The same things were measured in two ways. Each way mixes the same 12 hidden numbers, adds some noise and spreads widely along 7 directions of its own, which tell nothing about the thing.
In the rows, zero is written as 128.
Some things both ways: the first way, then the second way.
[137  84 161 107  93 124 141 114 144  90 101 132  74 113 140 112 161 141
  74 107]
[121 105 151 122 101 133 126 132 138 103 124 106 137 138  90 176 125 145
 123 123 135 110 128 157 121]

[139 200 212 198 135 157 168 180  96 123 107  52 132 141 133 130 159 132
 154 118]
[165 143  73 155  85 114 108 173 119  96 121 100 134 175  89 126  50 119
 145  77 132 115 176 180 153]

[150 188 130 198 135 138 119 109 109 150 148 105 147 162  68 148 118 174
 106 136]
[112 125 111 142 121  90 138 157 124 119 102 108 157  95 120 122 121 102
 147  99 148 170 143 145 126]

[ 99 139 149  83  87  77  80 140 146 166 131 136 158 138 123  94 130 176
 132 159]
[117  96 178 159 109 118 150 154 113 128 107 147 132  83 137 151 121 118
 121 115 176 103 123 146 151]

[187 160 166 128 104 103 160 137 172 133  95 144  66  80 160 112 114  56
 107  83]
[123 147 138 132 107 130 120 117 121 119 130 145 106 114 135 131 145 152
 128 114 129 159 106 112 137]

[ 61 148 130 148 126 185 165 199  47 119 125  84 176 169 215 116 207 126
 180 150]
[123  95 150 149 105 156 136 119 115 125 106 137 121 117 164 136 146  95
 111 158 134 153 132 133 159]

[110  94  82 144  83 160 116 103  73 181 145 169 132 150 147 172 167 117
 107 117]
[ 99 158 107 110 121 134 129  76 109 127 137 177 122 114 179  92 175  71
 140 152  96 186 131  71  92]

[202 177 139 112  94 102  95 122 146 143 122 129  94 118 115 125 150 124
 138 122]
[112 137 138 147 128 111 122 151 112 155 102 108 108 110 146 116 140 140
 121  78 189 139 153 181 152]

[103 140 131 138 104 149  80 183  22 144 140 102 126 171 126 184 190 103
 134 163]
[132 165 126 113 133 101 112 111  89 178 134 142  87  95 194 127  75 175
 118  68 153 160 132 194  66]

[ 73 128 142 164 125 179 167 154  65 100  79  61 152 145 199 119 185 169
 117 183]
[138 137 167 147 113 128 106 111 110 147 114 146 109 103 190 101 122 143
 112 101 139 165 108 160 156]

[152 178 143 191 173 144 145 144 154 114 147 121 142 117 102 127  92 128
 162 119]
[123 122 167 159 117 154 144 132 162  84  92  94 174 149  54 185 131 138
  86 149 136 120 126 166 177]

[ 45 115 123 105 105 139 162  99 131  84 137  82 158 144 176  83 155 136
 158 110]
[145 125  93 134 119 130 114 135 148  97 104 154 164 139 124 117 132  95
 123 139 104 144 135 100 113]

[101 154 110  66  87  65 103  77 134 139 155 142 149 142 149 101 119 127
 169 110]
[163 167 108 164 100 114 128 147 107 109 114 171 130 169 126 161  99 171
  76  99 161 132 122 225 118]

[ 99 101 144  77  79 112  75 172 101 192 128 177 143 123 146 142 142 137
 144 145]
[139 120 117 136 125 106 133 131 137 139 111 155 122 117 133 141 155  98
 112 124 163 137 124 157  84]

[199 189 178 182 195 149 199 177 162 131  81 122 125 103 134 113 116  72
 166 115]
[132 105 162 136 144 155 134 135 115 134 135 113 133 111 183 126 139 104
 133 113 141 149 122  94 155]

[ 29 168  94 121 152 164  97 129 108 113 158 113 213 153 143 125 106 137
 198 166]
[ 93 134 134 101 125 110 139 157 115 135 127 141 118  81 148 111 138 104
 177  93 135 121 128  98 120]

[ 52 112  83 138 144 130 137 106 134  55 126  67 180 119 167  82 117 174
 177 161]
[167 128 152 111 136 135 140 108  95 160 149 159 101 107 129 165 122 148
 148 105 110 139 116  62  57]

[188 109 132 169 100 132 105 149  84 186 115 154  78 101 121 176 110  98
  27 116]
[163 162  80 117 111  47  96 129 127 172 118 160 114  99 122  98 121 142
 165  76 166 164 119 121  61]

[132  86 137 119  78 148 161 123 153 106  87 148  74 115 188 100 195 117
  76 115]
[128  93 179 138 158 169 131 176  94 105 112 114 112  88 152 157 103 165
 143  92 107 128 128  45 136]

[117 121 131 128  79 122  69 199  77 139 172 145 120 144 158 130 181  98
 122 123]
[157 122 144 149 140 132  80 119 160 135  54 128 168 117 148 104 140 160
  73 118 126 173 133 177 133]

[ 96 132  93 145 112 128  62 139 118 179 183 127 169 136 125 151 118 136
 162 146]
[127 125 121 153 139 119 117 173 129 141 102 119 131  96 124  94 103 102
 157  93 179  67 154  65 191]

[ 82 144 112 132 134 147  78 109 107 159 186 114 196 154  75 144  92 210
 150 155]
[116 111 131 121 155 169 157 151 167 113  86 127 183  93 124 155 160  88
 112 167  93 146 125  93 149]

[112 105 113 146 189 173 159  55  96  45 104  44 156 135 130 119 116 245
 102 188]
[108 123 179  92 144 111 105 146 108 172 117 160  78  67 192 118 139 154
 160  79 174 104  99 123 103]

[113  90 106 109 115 129 140  75 148 106 130 158 124 136 138 105 144 137
  98 123]
[149 151 121 141 121 143 112 129 121 116 102 139 159 141 115 122 106 119
 122 104  99 143 168 133 122]

[112  48 130 134  99 196  97 125  94 174 103 122 120 127 149 164 165 208
  35 172]
[117 107 138 113 127 155 159 166 115 126 115 120 132 111 105 172 104 131
 159 145 121  88 126  56 164]

[146 136  76 138 149 108 104 163  63 119 171 151 124 156 150 152 145  69
 139 119]
[160  88 103 147 151  78 157 168 175 123  48 110 175 120  46 195  90 110
 112 179 163 124  98 130  70]

[ 85 106 116 158 196 161 133 152 125  98 157 136 178 139 154 120 120 129
 161 147]
[160 119 117 131 116 107 120 142 136 129  90 109 168 159  81 156  90 126
 137 128 140 124 138 145 102]

[107 135 155  72  56  86 131  72 146 117 118 146 102 125 130 120 153 129
 157 106]
[109 161 128 142 157 150  97 139 154  95 110 124 147 115 184  80 148  87
 101 100 110 176 135 141 144]

[130 152 111 151  90  71  76  93  86 112 153  71 128 160 126 130 156 179
 116 143]
[117 123 104 148  84  81 126 108 153 127  85 120 148 131  90  98 112  76
 136 164 144 126 133 149 154]

[128 164 149 136 106 113 125 151 130 106 141  96 114 117 112 121 126 102
 159 117]
[130 161 123  97 139 123 156 101  99 133 141 155 112  83  95 192  99 126
 154 131  76 185 130  62   8]

[149 155 176 119 135 135 105 142 157 161 113 133 129  96 122 144 106 138
 160 153]
[111 158 130 129 133 101 160 182 123 119 112 103 134 133  75 187  78 127
 163 109 181 101 115 132 140]

[ 98 124 103 153 142 115 157  93 129  83 123 107 131 132 145 120 129 138
 141 144]
[106 135 203 135 130 134 128  83 103 132 138 161 100  87 184 151 136 167
  96 122 145 158  75 127 107]

Other things, the second way, with their names:
<174>: [139 120 148 141 131 131 140 113 130 158 138 140 117  93 145 150 145 114
 105 113 155 136 133 141 110]
<542>: [117  89 161 141 128 132 113 154 142 104  82 109 133 111 118 114 117  98
 140 131 129  86 125  96 166]
<507>: [144 120 155 119 112 169 136 116 121 124 145  88 132 142 150 168  96 147
 112 117  99 174 128 184 141]
<438>: [106 104 149 154  84 105 111 135 125 135 128 159  77  74 161  91 165  90
 145 103 196  92 115 114 174]
<462>: [ 96 123 119 149 120  70 154 133 179  67  95 139 192 124 107 157 140  95
  97 185 168 159  47 147 112]
<252>: [107  96 193 148 173 116 148 155 128 131  78 134 124  46 136 147 125 128
 134 132 153 118  90  48 116]
<440>: [145 142 118 154 104 121 110 158 135 126 104 104 143 138 119 131  86 126
 123 102 158 138 149 196 169]
<263>: [145 109 120 112 102 102 145 133  90 152 114 149 137  96 131 142  91 112
 182 120 106 165 143  99  82]
<485>: [146 116 104 118 106 130 110 103 116 164 139 142 125 108 179  74 140  90
 155 117 114 149 151  85 143]
<389>: [124 131 124 132  89 124 117 111 131 123 129 117 115 142  96 114 129  46
 154 120 121 121 169 155 113]
<407>: [106  98 120 143 144 118 169 171 119 108  83 105 153 128 118 160 117  97
 139 164 163 126 116  89 153]
<151>: [148 114 110 142 140 106 154 184 140 117 107 110 143 131  91 176  92 134
 139 127 168 101  96 102 139]
<155>: [172 122 130 136 121 136  94 152 109 137 114  98 122 147 130 146  86 157
 125  56 134 149 175 187  99]
<510>: [119 167 136 125  84 137 109 104  88 153 167 133 105 132 183  88 123 137
 138  62 135 144 166 187 171]
<567>: [108 105 138 126 129 129 128 142 109 124  93 124 140 105 136 118 124 114
 142 121 120 127 158 103 122]
<338>: [122 118 155 125  75 163 131  68 128 113 143 148 114 135 146 124 150 103
 105 151  69 145 132 156 142]
<186>: [131 138 164 138 111 148 111  95 125 131 108 136 118 116 158 156 130 177
  70 123 127 180 117 210 119]
<412>: [103 129 143 124 139  94 121 161 126 131 111 142 140  91 148  77 152  90
 163  73 157 101 133 106 121]
<543>: [159  86 113 127 126 115 133 137 103 147 102 147 127 116 146 145 126  91
 144 127 136 159 152 109  58]
<92>: [136 105 100 113 125 116 129 137 135 104 106 128 143 111 150 133 125 130
 143 150  99 191  93  71 105]
<521>: [142 129 166 143 154 142 124 174  99 119 112 121 103 110 153 172  96 180
 119  79 145 148 114 135 102]
<85>: [145  85 172 130 112 137 123 149 108 136 144 113 112  96 149 126 119 118
 172  82 136 112 127  78 157]
<347>: [131 127 173 133 115 153 106 132 100 167 148 102  81 105 161 120 124 138
 156  69 167 122 146 120 171]
<319>: [ 88 150 156 105 108 106 140 136 107 136 118 156  97  96 146 149 145 162
 147 122 166 140  81 133 131]
<439>: [138 163  99 129 113 117 146  97 126 148 113 148 153 136  89 161 142  85
 129 149 122 193 163 148  70]
<327>: [137 127 139 118 119 152 112 110 147 118 120 147 122 128 144 161 156 143
 101 148 124 161  89 136 112]
<529>: [146 141 114 124 108 137 142 130 118 119 127 142 139 123 134 158 129 127
 124 114  91 204 131 158 106]
<433>: [141 127 100 141 105 111 143 140 105 133 125 110 126 129 104 131  80 119
 153 105 128 124 162 128 136]
<190>: [126  99 198 154 144 139 151 131 179  98  96 121 161 122  72 191 149 132
  91 165 154  85  65 109 151]
<333>: [116 110 176 131 116 175 113  68 172 130 108 124 154 115 176 130 160 131
  62 176 112 155 100 175 182]
<384>: [ 93 118 162 134 119 126 126  84 125 125 129 150 136  94 184  97 171  94
 115 127 129 170 124 126 114]
<393>: [140 154  97 159 140  71 153 169 120 104 116 155 144 119 127 158  75 131
 118 100 170 141  96 148  78]
<285>: [140 131  66 122 157  80 135 186 147 105  98 130 154 101 133 145  99 117
 143 119 141 177  98 104  61]
<219>: [147 123 151 127 131 109 143 154 118 145 115 140 143 128 110 168  95 132
 151 112 159  91 103 104 111]
<59>: [167 130 133 137 117  87 129 147 118 159 124 124 119 121 134 158  72 143
 147 106 178 122  96 142 117]
<310>: [137  90 174 125 119 134 109 149  96 137 156 130 112 102 212 121  99 137
 144  69 162 111 119 124 137]
<43>: [ 71  78 228 109 145 151 118 141 165 121 104 108 121  59 145 107 176  90
 168 137 140  68  78  29 197]
<411>: [ 81 131 168 117  97 164 142  93 111 125 115 145 141 108 138 125 167  97
 143 156  95 151 147 102 170]
<427>: [100 159 158 138 121 133 107  58 141 128 116 170 126 125 147 125 173 125
  73 153 138 154 106 157  96]
<528>: [127 108 120 132  68 146 113 142  86 121 108 145 113 130 131  94 130 101
 160  99  94 121 206 138 164]
<339>: [117  98 248 132 165 143 115 138 121 146 113 131 103  55 195 142 139 175
 117  87 154 128  66 107 129]
<63>: [127 117 152 137 123 141 129 143 134 109  92 139 131 142 102 175 134 166
  92 133 149 100 117 153 126]
<82>: [131 142 147 126  95 115 140 143  87 118 151 143  84 106 128 150  99 156
 156  74 118 144 120 140 112]
<139>: [132 104 141 135 140  86  89 168 113 149  87 146 109  72 151  82 137 106
 167  57 172 106 157  94  91]
<435>: [ 87 123 179 118 153 113  99 148 131 109  84 156 129  89 188 133 176 178
 108 108 173 163  66 131 104]
<501>: [149 155  88 139 138  94 130 125 149 121  98 126 182 138  91 127  99  86
 139 135 122 161 135 102  89]
<10>: [102 132 135 135 113 137  93  96 160 112  98 115 163 125 153  62 126  97
 110 136 109 129 136 135 186]
<531>: [104 111 133 114 118 145 120 114 143 120  92 134 136 118 167 129 170 115
 110 171 127 162 105 127 141]

Some of these things the first way, each followed by its name:
[135 129 165 117 120 181 147 126 121 132  74 100 108 104 172 130 141 152
  81 158] | <319>
[153 119 145 128 165 159 158 132 128 132 122 147 114 127 157 138 132 110
 109 117] | <531>
[182 135 127 204 174 153 177 133  56 135  96 159 103 148 121 171 126 101
  49 119] | <338>
[ 92 104 154  51  60  78  52 184 150 191 124 169 131 101 125 124 127 122
 156 149] | <174>
[171 128 153 119  91 103 172  89 149  58  85  60  75  95 153  88 164 159
 123 115] | <347>
[112 113 159 131 151 132 161 123 182 128 100 138 113 110 167 109 114 118
  93 120] | <92>
[118  84 129 133 140 111 100 144 165 144 118 180 129  84 138 132  86 135
 126 149] | <190>
[ 54 122  80 173 114 171 124 153  58 146 152 149 171 175 149 155 174 107
 141 140] | <384>
[ 63 108  99 161 142 177  81 193  59 156 151 127 198 144 165 153 144 133
 166 175] | <219>
[137 104  85 172 181 153 155 109  86 125 143 147 166 165 133 130 139 176
 111 141] | <543>
[140 152 102 125  98 138 125 153  75 143 161 138 134 144 132 136 156  83
 153 104] | <439>
[193 181  96 178 124  96 114 122  99 112 144 106 108 136 116 132 137 123
 131 129] | <252>
[128 106 150 171 162 180 170 144 119  73  78 100 114  98 169 124 137 141
 100 153] | <43>
[143 136  50 138 173 122 137  34 146 124 163 159 152 159 133 134 116 149
 143 126] | <407>
[118 120 141 123 115  90 109  74 159  98 126 108 111 135 117 115 138 151
 108 134] | <10>
[109 122  94 159 140 142 143  73 116  66 142  78 161 148 130  93 140 211
 125 149] | <139>
[128 130 179 135 138 114  98 181 111 143 134 110 125 131 115 144 128 134
 126 145] | <333>
[114 130 142 110 122 146 160  81 146 110  81 105 123 128 134 111 143 144
 102 142] | <510>
[122 184 123 188 147 152 132 140 100 121 129  65 152 156 126 134 146 138
 144 146] | <433>
[145 149 125 150 191 126 165  94 187 108 121 132 139 113 114 111  85  99
 149 128] | <501>
[ 81 123 170 110  89 142 108 127 159 113 138  99 143 116 161  99 153 187
 159 138] | <435>
[106  94  90 110 156 138 134  63 161  82 149 134 141 130 147 106 116 168
 130 132] | <63>
[172  70 170 118  62  54  84 120 168 182  92 191  78  89 115 122 120 178
  38 121] | <85>
[137  98 151 138 189 142 161 157 133 143  72 151 119 101 165 141 104 101
  91 164] | <59>
